The rows come from 5 hidden closed curves, with some noise, and rows from the same curve form a group. Each curve winds through 8 dimensions. The rows are also pushed far along 5 directions, which tell nothing about the answers.
(in the rows, 128 means zero)
Known rows, each followed by its group:
[ 87 163 132 121 129 136 129  90 158  83 187 171 195  93 157 114 125 114
  96]
Muzuv
[ 92 193 147 130 108 105 121 101 150 102 152 153 170 132 159  87 128 144
 122]
Muzuv
[109 187 145 149 125  65 159  89  80 145 104 173 139 189 156 145  67 132
 174]
Zuv
[110 160 133 160 170 128 152 162 141 119 105 140 115 135 140 125  98 161
 154]
gugab
[136  91 172 143  87 106 113 125 115 102 155 131 144 102 147 106 144 105
 128]
gugab
[141  68 116 112 157 138 155 194 113 154 110 139 101 112 107 144 134 153
 131]
Zuv
[ 93  84 156 136  79 111 104  93 146 111 185 146 161 105 118 117 150  44
  82]
gugab
[104 119 155 126  78 103  99 103 159 110 159 134 166 100 159  91 105  64
  92]
Muzuv
[139 163 133  93  83 100 116 100 186 178 119  82 130 128 157  82  99  81
  86]
tir
[148 100 163 126 100 111 127 169 158 121 114 135 117  93 166  87  93 108
 100]
Zuv
[119 148  78 142 181 165 114 106 112 148 127  99 113 165  99 164 151 153
 149]
Muzuv
[141 162 106 109 156 164 146 131 194 172 112  64  96 137 141 114 147 134
 104]
tir
[167 126 124 142 147 105 129 153  91 155  79 134  93 153 121 153  72 143
 160]
gugab
[143 151  96 135 140 135 159 139 159 162 103 101  97 148 167 130  53 153
 154]
Muzuv
[119 157 120 127 107 111  87  97 130 134 148 120 154 120 114 145 162 100
  99]
Zuv
[116 141 155 170 140  98 100  78  65 112 166 169 163 158 129 139 150 131
 152]
tir
[107 174 127 139 107 110 147  74 105 143 127 131 120 184 133 130 146 136
 147]
fona
[141 142 106 138 147 138 116 177 164 152  99  97  93 129 140 102 104 167
 132]
Muzuv
[169  66 138 124  89  96 148 187 126 177  97  97  85 126 139 131 108 132
 152]
fona
[147  55 164 131  68  78 106 102  63 122 150 162 145 130  91 153 132  75
 139]
Zuv
[172  67 125 106 156 142 151 172 112 164 100 113 100 133 131 144 112 142
 146]
Zuv
[120 147 138 121 112 130 115  99 141 123 122 128 121 127 133 104 142  88
  82]
fona
[118 200  98 116  71  97 119  77 152 185 120  67 125 166 121 162 165 105
 122]
Zuv
[ 91 180 160 160 100  56 185 125 137 144 111 161 132 147 201 119  47 117
 153]
Muzuv
[114 155 143 171 174 127 129 101  75  94 157 165 154 156 139 133 138 183
 182]
Muzuv
[ 96 140 118 130  99 111 138 119 130 127 153 153 142 130 132 118 134 142
 123]
fona
[120 106 171 154  57  65 140 118  79 116 132 153 130 144 122 138 129 113
 165]
tir
[115 186 133 145 179 119 178 136 137 160 107 137 116 162 196 111 103 173
 143]
tir
[108 113 139 154 168 157 110 112 120  99 166 140 146 126  99 144 182 119
 122]
tir
[119 204 109 127  98 119 154 103 193 162 100  71 104 150 137 138 105 104
 123]
Muzuv
[108  95 138 110 139 129 133 171 157 119 145 175 151  85 165  87 102 122
  80]
tir
[132 132 175 124 152 130 134 171 144  99 113 137 133  89 169  62 118 147
 117]
Zuv
[134 142 141 170 140 107 138 113  76 123 126 141 122 167 138 144 120 168
 189]
Muzuv
[135  91 153 113  98 105 167 161 118 141 106 139 101 126 152  83 106 144
 137]
fona
[106 142 144 177 183 120 129 124  98 112 155 177 150 137 146 151 139 143
 139]
fona
[112 163 135 160 146 102 154 102 105 126 142 163 145 148 143 152  97 137
 158]
Zuv
[128 160 127 159 129  75 130 127  80 155 112 165 123 161 147 159 105 149
 150]
Zuv
[ 88 198  86 125  97 124 107  83 165 136 145 118 152 148 128 146 139 118
 107]
gugab
[129  70 163 119 148 110 147 190  98 115 130 191 134 109 154  64  93 179
 142]
tir
[159 129  93 142 140 172 114 129 161 124 128  79 101 119  86 168 138 128
 132]
Muzuv
[115 128 129 134  96 121 120  78 126 127 145 128 132 155  99 149 135  81
 124]
gugab
[144  94 128 139 151 153 124 177 157 123 146 133 118 107 138 110 134 164
 120]
fona
[140 114 123 104  72 106 126 113 107 159  91 113  91 167  45 158 158  93
 124]
tir
[127 168 108 123 148 157 137 163 208 143 101  78 100 113 131 107 119 140
 111]
gugab
[106 183 147 131  87  73 164  85 123 165 114 135 135 182 209 113  90 117
 140]
tir
[160  84  89  88 149 180  82 122 104 114 146 121 131 115  18 157 193 140
 113]
tir
[136 135 125  88 102 158  91 124 169 116 139  81 140 103 110  93 192 125
  92]
Zuv
[113 129 118 139  48  93  96 123 150 140 151 102 131 110 107 136 157 101
 114]
gugab
[ 96 175 101 137  91 128 133  73 150 133 158  97 147 151 156 142 144 124
 140]
gugab
[133 149  82 134 142 111 157 127  90 181 101 127 105 179 143 177 102 171
 172]
gugab
[163 152  77 119 118 169 100 110 136 134 127  77 102 150  57 171 191 159
 137]
Muzuv
[146  82 124 118  99 135 127 150 164 168 139 102  97 126 139 102 145 117
  94]
fona
[146 123 120 114 191 195  88 127 147  91 156 122 148 100 116 107 172 149
  98]
gugab
[110 173 107 111 137 168  97 100 185 114 148 113 147 127 161  78 134 133
  84]
fona
[152 158  73 104 146 176  99 146 173 141 103  84 101 122 122 115 133 162
 101]
fona
[124 125 149 123  67  79 123 141 138 143 136 120 145 101 164 109 129 114
 118]
Zuv
[131 152  78 141 202 188  99 125 123 110 141 118 135 129 133 146 143 182
 137]
Muzuv
[108 143 105 139 147 113 157 131 120 156 127 167 119 163 132 153 109 144
 131]
fona
[107 170 154 145 181 121 140 115 133  96 152 193 177 122 196 101  76 144
 122]
Muzuv
[103 167 107 129  87  83 144  92 116 184 120 115 119 176 111 177 155 106
 132]
Zuv
[162  99 104 127 148 175 101 143 160 130 115  76  95 117  87 137 125 114
 120]
gugab
[134 153 116 124 133 154 109  99 166 128 163 118 146 148 109 143 168 129
 108]
fona
[122 134 146 166 173 123 121  97  73 118 151 160 145 158 120 166 166 131
 146]
fona
[153 107 101 108  83 150 127 125 174 171 108  40  84 131 106 156 154  79
 108]
gugab
[122 139 109 151 118 142  97 100 107 127 114  93  98 147  83 155 172 102
 127]
fona
[152 111 109 113 100 134  84 131 135 143 134  96 119 104  69 150 184 106
  95]
Zuv
[100 172 119 132 168 151 104  89 128 107 150 143 165 151 170 101 127 155
 127]
fona
[128 129 124 109 127 133 139 136 156 137 112 107 118 114  97 126 116 106
 118]
gugab
[115 169 126 148 135 104 163 123 161 185 111 116 104 175 194 118  88 127
 128]
tir
[107 127 154 157  79 110  94  86 118  90 170 131 154 130  87 134 176  98
 135]
tir
[140 105 156 106  43  86  95 126 172 142 135 103 140  78 146  88 107  52
  74]
gugab
[144 179 151 144 114  91 161 143 150 155  83 101 102 147 204  94  67 152
 159]
Muzuv
[ 72 178  95 145 159 151 120  93 141 111 179 142 167 135 137 123 157 163
 127]
fona
[125 119 135 123 132 134  66  93 120 106 165 146 165 115  92 121 160  96
  92]
tir
[119 143 144 124 233 155 159 137 106 117 137 181 152 138 188  83 107 189
 137]
Zuv
[149 163 113 126 194 171 123 118 131 120 131 128 131 144 149 108 125 186
 137]
gugab
[122 140 115 137 169 124 108 112  77 113 145 188 154 154 107 142 117 168
 147]
tir
[188 107 114  77 143 140 152 189 138 174  61  97  73 111 104 125 120 146
 111]
tir
[153 158  93 142 173 168 153 122 134 147 103  76  85 153  80 189 150 148
 159]
Muzuv
[152 119 140 141  97 114 114 128 125 132 107 122 102 141 109 147 129  98
 120]
Zuv

New rows, each followed by its group:
[164  93  95 141 154 176 109 154 134 135 133 102  90 143  57 177 179 155
 137]
fona
[126 145  88 119  95 130 106 110 134 147 111 103 114 148 107 161 131 112
 120]
Muzuv
[129 119 155 147 174 130 138 132  84  86 143 189 151 135 155 106  96 176
 164]
gugab
[130 120 152  99 116 136  97  99 159 104 184 132 187  81 168  66 130 105
  85]
Zuv
[137 165 132 147 120  84 155 152 124 164 104 133 114 149 201 120  87 173
 154]
Zuv
[112 126 117 125 165 141 130 116  92 130 141 153 133 127 130 118 156 145
 115]
fona
[112 127  99 143 189 162 136 149  95  97 143 168 132 134  95 146 143 202
 160]
fona
[ 90 153 156 177 141  88 139  95  73  96 145 214 155 159 133 150 106 126
 150]
Zuv
[101 170  96 157  68 106  85  76 122 128 162 104 143 148  78 176 182 113
 137]
gugab
[144  39 151 167 145 128 115 185  81  93 151 173 125 110  83 161 152 150
 158]
fona
[113 218  89 138 140 147 127 115 202 160 107  70 101 154 124 137 134 133
 114]
gugab
[ 98 165 111 162 134 111 157 108  98 129 138 150 140 168 179 147 102 177
 181]
gugab
[126 115 135 119  86 127 123 142 166  98 140 135 140  80 107 134 127  93
  99]
Muzuv
[107 114 139 151 134 136 121 116 118  98 153 138 149 119 147 142 140 111
 133]
gugab
[131 188  84 153 168 182 115 105 132 103 113  76 110 154  87 172 155 169
 173]
Muzuv
[135 119 134 116  46  81  81  76 128 166 138 112 130 146  90 140 145  43
  88]
tir
[155 134 110 119 121 136 133 115 131 168 114  81  91 164  66 154 168 133
 142]
Muzuv
[114 153 114 136 119 137 131  74  92 114 145 114 137 160  81 169 180 137
 164]
Muzuv
[ 81 198 137 181 125 128  85  31  97  68 191 148 183 169  88 161 198 126
 155]
tir
[ 82 140 129 165 135 112 108 137 101  81 169 192 170 118 151 111 127 177
 147]
Muzuv
[154 164  83 118 141 165 112  83 120 167  77  71  68 188  64 176 168 104
 116]
fona
[104 168 129 139  76 100 120  83 117 120 143 140 133 130 101 142 170 101
 107]
fona
[131 114 135  99 119 134 106 162 168 108 138 134 155  62 145  92 121 116
  81]
fona
[129 161 124 130 189 157 157 179 161  88 113 163 139  94 168 109  71 186
 136]
Muzuv
[131 215  92 141 152 142 153 132 167 133  95 115 110 150 155 151  83 171
 145]
Muzuv
[158 142  98  89 124 139 109 118 130 165 104 109 108 145  87 140 157 124
  93]
tir
[143 106 135 123 117 130 134 116  93 127 113 121 116 154 102 156 148 120
 151]
tir
[118 175 109 143 166 131 141  93  99 130 111 132 122 175  79 177 122 138
 167]
gugab
[ 96 132 158 135 160 112 134 126  90  98 163 202 174 131 165  75 120 178
 142]
tir
[174 123  95  80 118 142 123 125 125 166 111  88 108 128  77 145 155 138
 119]
tir
[ 89 177 149 128 135  96 164  86 106 134 138 167 155 151 178 102 118 133
 130]
fona
[119 118 139 121 116 138 133 113 120 112 139 127 127 130 115 100 160 134
 128]
fona
[157 135 108 105 141 138 160 158 140 185  84  97  72 154 119 131 150 158
 119]
tir
[106 163 102 136 185 165 105  80 120 116 144 122 147 154 102 152 154 129
 130]
Muzuv
[125  87 162 144  96  85 149 119 116 168 139 142 116 162 151 133 126  89
 127]
fona
[135 189 104 143 176 158 152 141 152 127  84  95  97 151 118 151 103 168
 165]
Muzuv
[142  83 160  98 124 138 135 169 154 109 125 132 137  75 160  83 116 114
  98]
gugab
[110 164 142 119 129  95 129 130 147 146 127 137 155 109 181  99 107 117
 102]
Zuv
[128 176 134 127 105  52 162 144 129 201  77 132 110 156 202 121  57 126
 134]
Zuv
[109  89 131 121  91 108 121 121 133 146 169 141 149 109 129 136 162  85
  90]
Zuv
[128 121 120 129  69  97 100 124 119 138 125 136 122 129 130 128 127 107
 107]
fona
[183  83 116  92 111 101 156 171  82 180  77 131  83 140  98 147 100 153
 151]
tir
[116 165 145 119 119  88 162  95 136 174 128 125 148 163 218 109  91 120
 135]
Zuv
[126 120 162 127 132 111 131 165 148 125 130 148 132 108 139  79 117 142
 120]
Muzuv
[161  50 148  93 122 129 151 159 118 151 116 104 115 113 120 123 130 111
 136]
Zuv
[124 167 127 134 119  88 154 118 137 177  89 126 108 174 184 122  52 115
 140]
Muzuv
[103 105 124 129  43 116 101 126 180 133 152 104 123 115  99 131 167  67
  81]
gugab
[157 108 117 115 116 152 147 170 199 144 123  69 101  75 146 107 107 123
 111]
Muzuv
[141 101 115  98 113 177 111 181 213 115 116  80 102  75 120  75 128 122
  81]
fona
[147 154  67 123 103 158  92 112 143 147 112  70  88 166  35 177 184 145
 137]
Muzuv
[123 150 149 123 106 133 127 110 176 117 142  86 138  96 125 113 159  89
 105]
Muzuv
[147 161  96 134 111 110 132  98 102 175 103  78 102 166 108 187 140 125
 160]
gugab
[126 121 114 151 171 172 113 114 112 103 142 117 130 135 106 169 167 130
 140]
gugab
[111 136 140 140  95  95 153  97  83 128 134 138 134 155 119 150 140 132
 170]
Muzuv
[105 218  89 125 113 154 133  87 195 123 152  76 148 113 172 123 143 143
 113]
Muzuv
[131  85 146 115 118 128 124  94  95 127 153 119 147 137  92 154 175  91
 137]
Zuv
[159  88  86 139 169 158 125 143  76 141 112 122  96 149  88 189 134 155
 161]
Muzuv
[123 164 122 137 207 185 127 146 148  85 142 156 143 127 171  89 134 205
 125]
Zuv
[ 99 191 128 172 119  88 162  90 110 139 109 142 118 184 122 182 100 116
 170]
Muzuv
[185  86  98  99 122 112 146 154  64 182  75 127  76 165  59 180 120 154
 160]
tir
[144 157  51 106 136 194  85 101 157 134 118  66 111 144  73 172 164 134
 115]
Muzuv
[111 106 148 141 151 121 116 127 102 102 138 166 151 123 134 123 108 113
 134]
Muzuv
[133 193  88 111 138 140 141  74 164 178 124  91 121 167 151 148 119 118
 111]
Muzuv
[146 163 108 116 116 137 116 114 129 149 102  91 106 167 108 142 164 148
 137]
Zuv
[165 104 108 138 156 143 149 155 116 142 107 121  92 134  85 174 107 146
 158]
Zuv
[134  80 141 151  82  95 128 137 117 126 130 140 121 121 137 137  74  96
 145]
Muzuv
[164 131 116 125 136 166 116 128 153 123 105  76  97 135  99 133 126 130
 140]
gugab
[106 193 122 115  38  72 133  70 135 153 120 126 135 168 120 143 129  92
 119]
tir
[155 103 130  64 113 150 165 171 189 161  93  65  91  82 128  76 128 116
  93]
fona
[127  70 147 148  38  57 107 139  70 135 122 172 117 132 116 149 114  88
 127]
fona
[114  74 174 176 141 109 139 166  99  69 167 193 160  72 162 118  92 135
 152]
Muzuv
[138 116 133 129 210 169 121 117  92  97 160 169 157 130 129 117 141 171
 137]
Zuv
[134 115 133 134 175 140 134 171 125 108 131 156 146 123 146 128 101 179
 159]
fona
[108 212 110 107  70 112 156  71 181 161 136  73 136 136 168 126 147 109
 109]
Muzuv
[149 134 124 136 185 144 159 177 150 123 116 144 122 107 171 112  61 179
 146]
Zuv
[150 147 100  84 140 141 137 123 150 190  89  85 100 162 130 132 128 122
 110]
Zuv
[137 168  99 118 162 129 161 129 153 191 111 114 116 166 203 128  89 160
 127]
Zuv
[127  87 141 123 125 146 137 143 105  78 152 139 148  76  98 142 173 135
 139]
Muzuv
[145 148 117 120 128 138 133 156 182 154 106  92  96 139 143  84 104 161
 127]
tir
[151 143 111  95 121 143 107 107 129 143 116 100 120 126  67 156 186 105
  94]
tir
[127 159 148 130  80 101 125 110 161 141 116 103 123 143 163 103 108 101
 120]
tir
